The same things were measured in two ways. Each way mixes the same 10 hidden numbers, adds some noise and spreads widely along 5 directions of its own, which tell nothing about the thing.
(in the rows, 128 means zero)
Some things both ways: the first way, then the second way.
[167  97 128 146 129 110 159 103 114 122 118 159 121 132 153 139 131 143
  80 164 135]
[127 155  64 122 100 118 158  79 133 114 142  89 125 135 117 149 125 143
 135 142 114 108  98]

[179 133 145 156 148 125 150 121  91 101 123 129 131 125 178  76 116 123
 118 130 142]
[114 156 145 171 196 147 135  99 153 100 143 159 144  86  99 124 137 158
  95 150 130 156 175]

[120  79 120 130 138 105 123 135 151 150 167 131 142 129 110 109 103 133
 124 113 129]
[139 133 112  95 141 126 141 139 113 131  95 152 123 163 103 108 144 130
 145  79 134 161 151]

[110  93 170 113  75 107 176 112 101  94  97 101 127 167 133  91  99  89
 113 151 131]
[130 141 133 127 125 144 154  82  69 131 167 124  99  76 135 207 158 135
 137 169 115 140 109]

[139 110 154 124 136 124 131 160 103 103 149 134 150 127 141 124 103 136
 126  96 121]
[112 168 148 114 125 135 129  87 163 133 146 156 111 112 119 116 140 116
 122 136 151 135  89]

[190  50 179 130 161  83 252  96 152  92 142  99 109 164 207  89  57 142
 103 130 146]
[139 162  95 117 116 150 127  83 154 135 104  97 143 143 106 116 121 125
 137 116 116 132 112]

[136 117 155 116 102 110 154 131  77  86  91  93 158 161 158 115 181 130
 108 149 136]
[120 161 105 131 138 169 197  78  75 137 173 133 106  83 136 130 146 113
 131 150 142 160 131]

[188  98 151 145 120 133 118 116 162 116 119  56 179 166  96 135 124 120
  79 114 102]
[144 146 110 120 139 164 169 131  85 104 143 145  69 108 107 128 168 137
 154  99 116 156 166]

[181 122 142 165 165 117 113 112 143 124 129 139 146 116 170 112  97 142
  96 135 127]
[123 116 124 165 153 106 140 163 153 137 121 144 151 139 129  72 138 135
  91 108 141 111 139]

[183  75 102 187 128 104 135 135 106  90 160 133 150 101 163 128  62 161
 123  70 119]
[139 161  97  87 122 106 118 129  74  94 166 141  73 117  96 169 153 115
 134 115 148 184 136]

[172 111 139 128 142 117 141 134 141 108 168 119 145 140 140 118  89 142
 115 110 130]
[131 138 102 106 111 102 121 124 111 145 113 125 123 142 120 128 140 114
 114 100 138 144 103]

[225 107 145 136 133 128 167  87 162 101 120  96 179 129 146 131  99 137
 113 140  96]
[162 141 112 116 143 123 185 156  96 114 132 123 122 150 135  87 135 133
 103 152  86 107 193]

[101 108 189  69 122 115 143 110  88 104  99 156 143 149 131 131 159 123
 107 145 131]
[106 117 149 125 155 117 176 141 197 153 148 139 146 137 132  98 112 126
 109 171 145 107 142]

[166  85 131 170 156 128 118 139 148 124 137 137 142 109 152 124  44 129
 118 107 114]
[112 145 155 133 129 109  95 117 175 105 134 172 103 123 122 124 147 139
 129 115 147 118 110]

[113 106 167 148 128 128 118 140 134 117 122 147 155 141 132 117 112 113
 128 109 136]
[ 90 135 147 121 163 138 124 177 198 145 130 157 140 136  80  82 125 124
 102 133 153 139 106]

[107 114 142 137 140 121 102 142  91 138  90 180 124 113 133 170 127 117
 121 145 124]
[121 134  73 116  93 126 178 114 134 171 149 104 131 152 131 106 137  98
 147 113 164 118  65]

[166 111 152 123 116 117 139 141 103 104 135  69 168 127 127 114 111 127
 113 104  80]
[142  98 106 140 107 125 125 199  62 129 132  77 104 115 152 118 125 106
  98 139 111 119 149]

[102  52 112 109 128 121 157 139  82 152  81 160 102 115 118 145 121 106
 117 171 126]
[ 87 123  91 136 138 124 158 124 188 102 120 101 140 149 136 132  97 172
 147 167  95  83 162]

[150  86 181 132 125 109 164 111 144 115 133 126 147 133 128 142  69 117
 121 104  92]
[140 137 117 122 123 163 159 162 166 132 134 103 133 153 110  80 129 124
 134 159  96  77 111]

[141  98 171  99 162 116 155 123 114  93 138 109 119 155 152  92  77 114
 131 103 152]
[108  95 144 161 180 129 108 157 148 130 104 135 158 127 124 131 124 149
 125 114 145 153 172]

[153 122 128  76 128 121 149 153  70 120 181  85 113 122  95  85  90 109
 117 110  93]
[126  95 118 165 124 109 101 149 102 107 101  74 139 115 156 156 108 156
  92 151  80  96 162]

[162  84 131  99 148 121 137 138 104 106 141  74 135 138 116 116  87 124
 113  96 116]
[124  80  93 126 114 103 132 177  99 145  93  81 127 142 132 124 106 116
 110 100 142 140 135]

[182 153 130 117 111  88 144  78 142  89 158 119 172 126 166 110 117 156
 137 150 124]
[155 138 159 131 127 102 108  88 122  67 141 169 105 129 145 134 136 121
 124 156 153  83  85]

[128  69 200 131 113 105 154 144 138  89 138 113 182 180 133 151 146 160
  81  78 124]
[108 168 119  86  88 172 120 113 165 137 155 115  83 117 101 129 136 101
 162 142 138 131  56]

Other things, the second way, with their names:
<163>: [136 162  98  85 127 113 172 111 123 149 167 147 103 130  94 124 157 105
 123 112 166 170 123]
<794>: [127  89  87 140 104  85 102 173 120 110 104  73 127 150 123 135 102 126
 105 118 133 105 102]
<121>: [157 108 135 150 112 141 149  89  70 141 121 112 133 120 187 137 140 109
 142 136 131 103 118]
<525>: [126 123 148  95  96 136 109 107 134 140 129 130 103 130 143 130 124  80
 149 130 175 132  60]
<576>: [111 146 163 127 125 134  60 116 193  93 137 150  86 101  97 151 138 129
 137 122 151 138  95]
<449>: [164 128 146 109 123 131 134  83 107 140 104 138 130 152 157 143 150 127
 168 109 124 129 152]
<479>: [153 137  71  81  82  77 112 173 141 147 162 100  92 158  89 133 149  88
 128  78 172 167 122]
<727>: [112 148 106 121 157 117 129 141 139  78 137 168 111 148 131  89 124 125
 135 117 162 153 173]
<795>: [107 132 116 113 114 113  76 140 200  96 126 113  90 130 101 157 116 144
 150 114 142 144 141]
<722>: [131 143 122 144 149 118 160 133 167 133 163 157 114 125 109 117 168 148
 127 108 137 129 163]
<738>: [129 101 124 124 160 126 125 159  85 144 106  97 155 136 125 190 130 157
 141 144  93 154 187]
<93>: [ 86 152 146 127 122 129  69 105 173 110 144 154  97  95 106 161 139 131
 139 125 163 141  69]
<773>: [133 123  99 156 117 100 123 148 159  97 131 104 137 154 148 122 130 158
 131 147  94  57 141]
<552>: [145 152 116 110 168 130 164 134 101 118 144 149 117 133 113 139 156 149
 134 132 108 162 206]
<554>: [142 129 145 128  99 147  93  70  94  84 120 110  93 100 147 171 115 113
 147 152 136 112  68]
<566>: [136 114 105 102  92  70 102 112  91 119 108 107 110 146 154 194 129 140
 144 115 122 128 138]
<757>: [103 130 116 164 183 145 157 142 157 118 129 147 139 123 118 122 147 175
 140 115 116 148 208]
<47>: [105 160 145 147 158 137 103 137 176 113 139 162 142 125 105 110 154 151
 123 144 119 106 100]
<837>: [141 129 132 117 154  98 108 169  95  95 145 178  85 125 109 136 163 127
 128  89 160 176 181]
<36>: [104 160  98 119 142  89  76 177 148  82 152 153  98 132 101 140 147 147
 123 116 135 156 168]
<126>: [146 157  89 127 129 129 171  94  93 140 172 122 108 101 112 162 167 129
 135 118 134 171 159]
<584>: [125 109 105 100 102 105 142 152  79 165 132  96 124 141 136 152 128 100
 126 137 142 138  91]
<511>: [132 109 132 159 120 112 105 118 157 102 122 101 142 133 159 153 117 154
 131 168 104  61 122]
<171>: [111 141 115 124 151  89 156 171 140  94 166 152 112 130 100  95 120 124
  72 166 144 113 128]
<217>: [113 109  81 120 159 109 192 164  98 168  95 118 168 173 137 105 132 151
 127 106 112 138 185]
<492>: [133 136  96  81  94 110 161 109 137 145 125 116 113 155 102 113 120  99
 129 116 159 126  60]
<756>: [116 155 123 139 141 130 136  67 155 108 125 160 129 122 104 113 135 131
 126 116 161 127  78]
<555>: [169 151  95  90  98 111 125 112 123 115 130 119  98 151  83 114 137  95
 120  91 160 141  81]
<17>: [127 139 152 115 134 161 130  81 166 113  90 132 148 154 139 105 110 130
 155 155 116  91  99]
<704>: [103 127 123 167 165 124  95 129 129  88 114 130 141 114 138 154 127 173
 130 139 108 122 161]
<569>: [150 200 130 112 120 177 157  59 123 122 150 174  92 114 130  81 172 113
 150 107 132 142 127]
<551>: [114 126 119 179 151 142 187 157 149 126 166 138 119 105 147  73 139 134
 105 143 134 105 162]
<628>: [124 138  86 165 114 158 178  85  92 113 127 116 120 121 176 109 143 146
 159 127 103  86 124]
<317>: [124 143 104 131 101 172 136  58 160 154 116  87 141 123 105 132 122 113
 159 120 147 120  34]
<350>: [137 114 121 111 147  84 134 177 143 143 111 139 138 165 107 104 136 127
  99  98 144 143 155]
<560>: [124 157 127 165 159 163 138  68 128 104 110 134 142 104 127 134 137 169
 131 138  94 120 154]
<421>: [ 93 146 131 144 130 157 144 125 168 136 127 124 136 120 151  87 123 138
 124 158 104  98 127]
<696>: [109 129 133 119 129 110 110 125 118 133 132 122 126 122 125 196 143 159
 138 156 110 120 104]
<98>: [148 138 109  84  57 146 130 112  86 139 133  81  81 124 148 143 125  86
 146 141 123 116  78]
<173>: [124 123  57  99 115  93 152 186 107 164 137 105 107 145  87 134 150 116
 125  76 150 180 144]
<250>: [122 131 151 152 122 136  58 109 123 100 127 114 119  95 138 182 134 142
 132 150 118 121 110]
<169>: [148  92 100 135 114 114 169 115  65 172  93  89 139 134 166 170 147 148
 148  98 100 125 163]
<593>: [149 107 112 110 109  90 149 131  71 181 149 103 129 126 145 173 151 100
 120 121 154 157 123]
<752>: [117 136 110  90  99 120  93  95 149  97  98 112  93 134  98 167 108 133
 150 100 142 144  93]
<437>: [102 111 180 155 143 125  45 151 172  95 116 142 142 128 140 140 119 138
 131 162 138  85  78]
<256>: [137 108 112 129  91 157 111  99 142 111 135  43 114 109 120 186  94 116
 148 174 117 103  82]
<502>: [162 104 121 111 101 120 139 126  84 155 124 118 112 150 171 156 164 112
 183  92 143 135 144]
<645>: [115 156 140 139 137 127 124  97 146 131 125 157 140 120 134 109 143 137
 110 132 129 117 110]
<279>: [ 92 158  92 119 181 164 167 152 156 150 114 133 152 134  61  85 132 146
 117 114 114 172 149]
<709>: [ 89 142  91 131 105 133  72 119 140  86 117 117 116 139 152 134 117 134
 173 116 141 125 103]
<232>: [154 125 115  86 143 119 169 134  97 150 118 133 128 152  72 138 147 117
 122 112 147 156  97]
<819>: [167 125 124 104 123  93 153 118  56 148 119 126 128 143 137 164 161 131
 123 121 112 133 138]
<22>: [102 155 125 106 128 146 147  81 175 150 125 117 145 137 125 152 121 145
 156 161 108 120 117]
<780>: [118 111 123 129 125  76  99 162 147 133 129 113 127 128 119 126 109 112
  77 122 163 150 135]
<477>: [128 101  77 153 151 158 142 157 107 133 112  86 142 127  93 129 129 132
 146  98 139 159 137]
<688>: [127 138 126 115 146 118 135  89  72 127 123 152 114 104 106 188 158 143
 133 108 144 173 121]
<710>: [117  96 104 153 140  82 107 188 104 146 114  85 161 141 156 159 126 159
 100 144  90 119 187]
<231>: [139 131 155  95 133  72  50 117 163  96 127 130 120 139 101 217 128 147
 128 144 135 144 138]
<254>: [145 120 151 115 141 122 134 167 200 129 124 123 150 172 121  79 113 122
 111 163 116  86 143]
<128>: [107 132 124 129 158  94  78 129 118  94 110 161 124 131 111 171 142 158
 132 104 144 159 136]
<573>: [ 91 117 125 154 151 115 150 163 144 138 134 123 152 118 140 113 120 149
  94 167 110  98 129]
<196>: [150 102  85 132  96  79 115 125  71 105 112  88 132 153 165 124 101  98
 103 128 149 105 106]
<456>: [105 149 145 136 146 103 102 154 121 117 146 166 102 106 155 150 162 157
 120 133 108 140 195]
<370>: [119 145 141  82  91 107 115  72 155 150 115 143 107 140 137 146 135 113
 149 108 161 132  71]
<750>: [145  62 136 174 109 117  71 170 129  97  90  96 118 136 141 149 130 138
 151  87 138  86  97]
<697>: [120 117 139 169 162 112 128 137 120 110 127 172 132 128 170 113 158 154
 130 112 138 117 174]
<833>: [120 114 124 164 159 117 147 146 141 119 112 140 171 157 155 100 134 166
 127 150 102  74 145]
<618>: [126 166  97 102 116 138 118 125 116 126 125 132 114 136  92 109 144 115
 131 102 134 148  81]
<519>: [116 101  93 151 122  86 134 142 109 139 102  91 162 148 141 146 118 152
 104 133 112  88 106]
<660>: [121 131 106 121 135 125 135 123 148  88 159 131  88 119 111 135 121 113
 134 129 166 152 145]
<726>: [ 89 133 146 147 168 112  83 178 212 129 142 171 143 133  82 100 141 134
 112 117 173 139 103]
<338>: [ 99 156 122  79 126 103 128 117 138 159 124 158 131 149 122 120 136 115
 129 124 156 157 106]
<598>: [127 111 150 176 168 165 155 130 123 155 114 127 172 122 144 121 150 150
 138 147 111  96 121]
<25>: [105 158 132 129 155 140 108 132 234  92 146 124 121 125  80 130 115 156
 125 161 114 128 170]

Some of these things the first way, each followed by its name:
[ 69  83 124 119 115 101 135 165 107 133 141 182 141 125 144 118 140 144
 141 139 153]
<338>
[173 186 167  60 155 163  96 147 104 103 129  89 166 142  93 146 134  98
 148 117  96]
<121>
[187 106 137 156 138  91 157  91 137 119 160 121 141 118 158 107  91 149
 104 123 115]
<555>
[119 112 134  52 151 145  88 174  77 141 187 112 103 125  35 129  76  95
 110  75  91]
<169>
[135 122 115 118 147 120 126 178 116 123 138 133 145 135 144 161 144 144
 145 134 140]
<709>
[118  84 144 130 132 113 159 131 109 137 121 168 110 116 153  96  87 115
 113 153 129]
<710>
[177 115 130 152 130  91 131 132 127  97 203 155 155 130 159 138 119 191
  90  94 135]
<36>
[ 98  95 182  57 136 103 137 126 120 126 144 125 128 147  99 142  90 110
 122 115 107]
<502>
[177 109 131 157 134 115 122 106 152 111 132 109 158 125 149 116  76 130
 119 123 118]
<837>
[134 154 159 149 123 121 111 135 148 122 165 166 148 139 129 124  98 123
 130 121 130]
<47>
[134 122 155 127 145 114  87 107 154 156 139  99 143 139  95 109 105 104
  92 128 105]
<750>
[168 110 159 167 155 146 133 147 134 116 115 127 159 128 157 102  98 119
 121 112 123]
<250>
[167 122 109 145 150 110 119 133 110 109 163 134 132 118 151 112  96 144
 124 107 142]
<756>
[182 164 129 102  80  94 138  91 103  65 168 110 168 146 137 130 138 156
 116 135 123]
<171>
[ 93 102 115 127 115 106 124 157  47 135 143 176  93  83 118 126  66 105
 150 111 101]
<163>
[133 135 186 120 146 142 116 122 144 112 116 128 138 152 120 119  78  82
 141 116 129]
<598>
[131 137 114 109 119 102 119 136 124 115 200 139 132 149 116  99 118 140
 129 120 158]
<128>
[144  99 157  90 153 141 111 157 134 110 153 127 165 152 105 146 126 141
 107  93 130]
<370>
[188 107 115 163 156 144 107 115 151 121 123 150 142 124 139 133  88 133
  96 137 141]
<519>
[204 188 130  67 138 136 131 127 123  76 138  89 177 162 133 169 166 142
 155 147 135]
<727>
[157  98 159 145 158 178 115 148  71 132  50 127 145 106 103 144 129  76
 124 112  89]
<256>
[149  91 186 122 137 120 195 109 105 117 107 146 114 143 149 112 108 108
 102 142 120]
<25>
[154 106 123 106 127 119 156 150  87 101 136  66 138 118 127 100  73 103
 165 102  99]
<554>
[168 117 168 108 145 142 169 101 132 104 143 161 122 132 130 106  51  99
 138 120 131]
<231>
[126  46 162 165 158 100 154 108 128 143 113 201 155  81 175 112 100 152
 114 111 107]
<254>
[136 104 156 153 141 120 120 112 115 144 110 167 103 110 129 131  61 101
  92 141 104]
<722>
[175 117 123 124 134 112 131 112 117 117 148 111 133 128 128 120 103 131
 107 132 117]
<794>
[143 121 131 134 151 119 101 146  65 124 145 158 154 100 147 100 169 160
  93 109 124]
<780>
[134  49 180  82 126  74 217 112 110 100 161 102 100 170 144 107  81 137
  81 114 130]
<795>
[124 141 142 107 120 113 147 144 120 127 151 131 123 136 138  95 103 111
 140 157 128]
<645>
[142  91 162  96 115 126 157 159 111 111 125  76 166 141 105 139 113 113
 126 107  80]
<98>
[170 135 190  36 125  85 196  87 111  71 188 105 119 171 135 121  87 138
 109 121 125]
<511>
[173  60 173 141 168 116 141 142 133  66 134 111 192 135 182 142  96 178
 120  47 133]
<525>
[183 118 136 133 147 132 120 119  84  97  98 118 161 124 145 150 154 141
 105 120 119]
<660>
[142 132 140 132 133 124  88 143  69 126 101 127 145 105 129 142 136 122
  98 130  90]
<551>
[155 102 132 147 131 142 117 143 120 103 110 132 149 126 138 132  84 120
 121 118 125]
<573>
[135 131 149 121 130 142 114 175 103 100 153 118 129 143 111 132  63  99
 144  86 124]
<93>
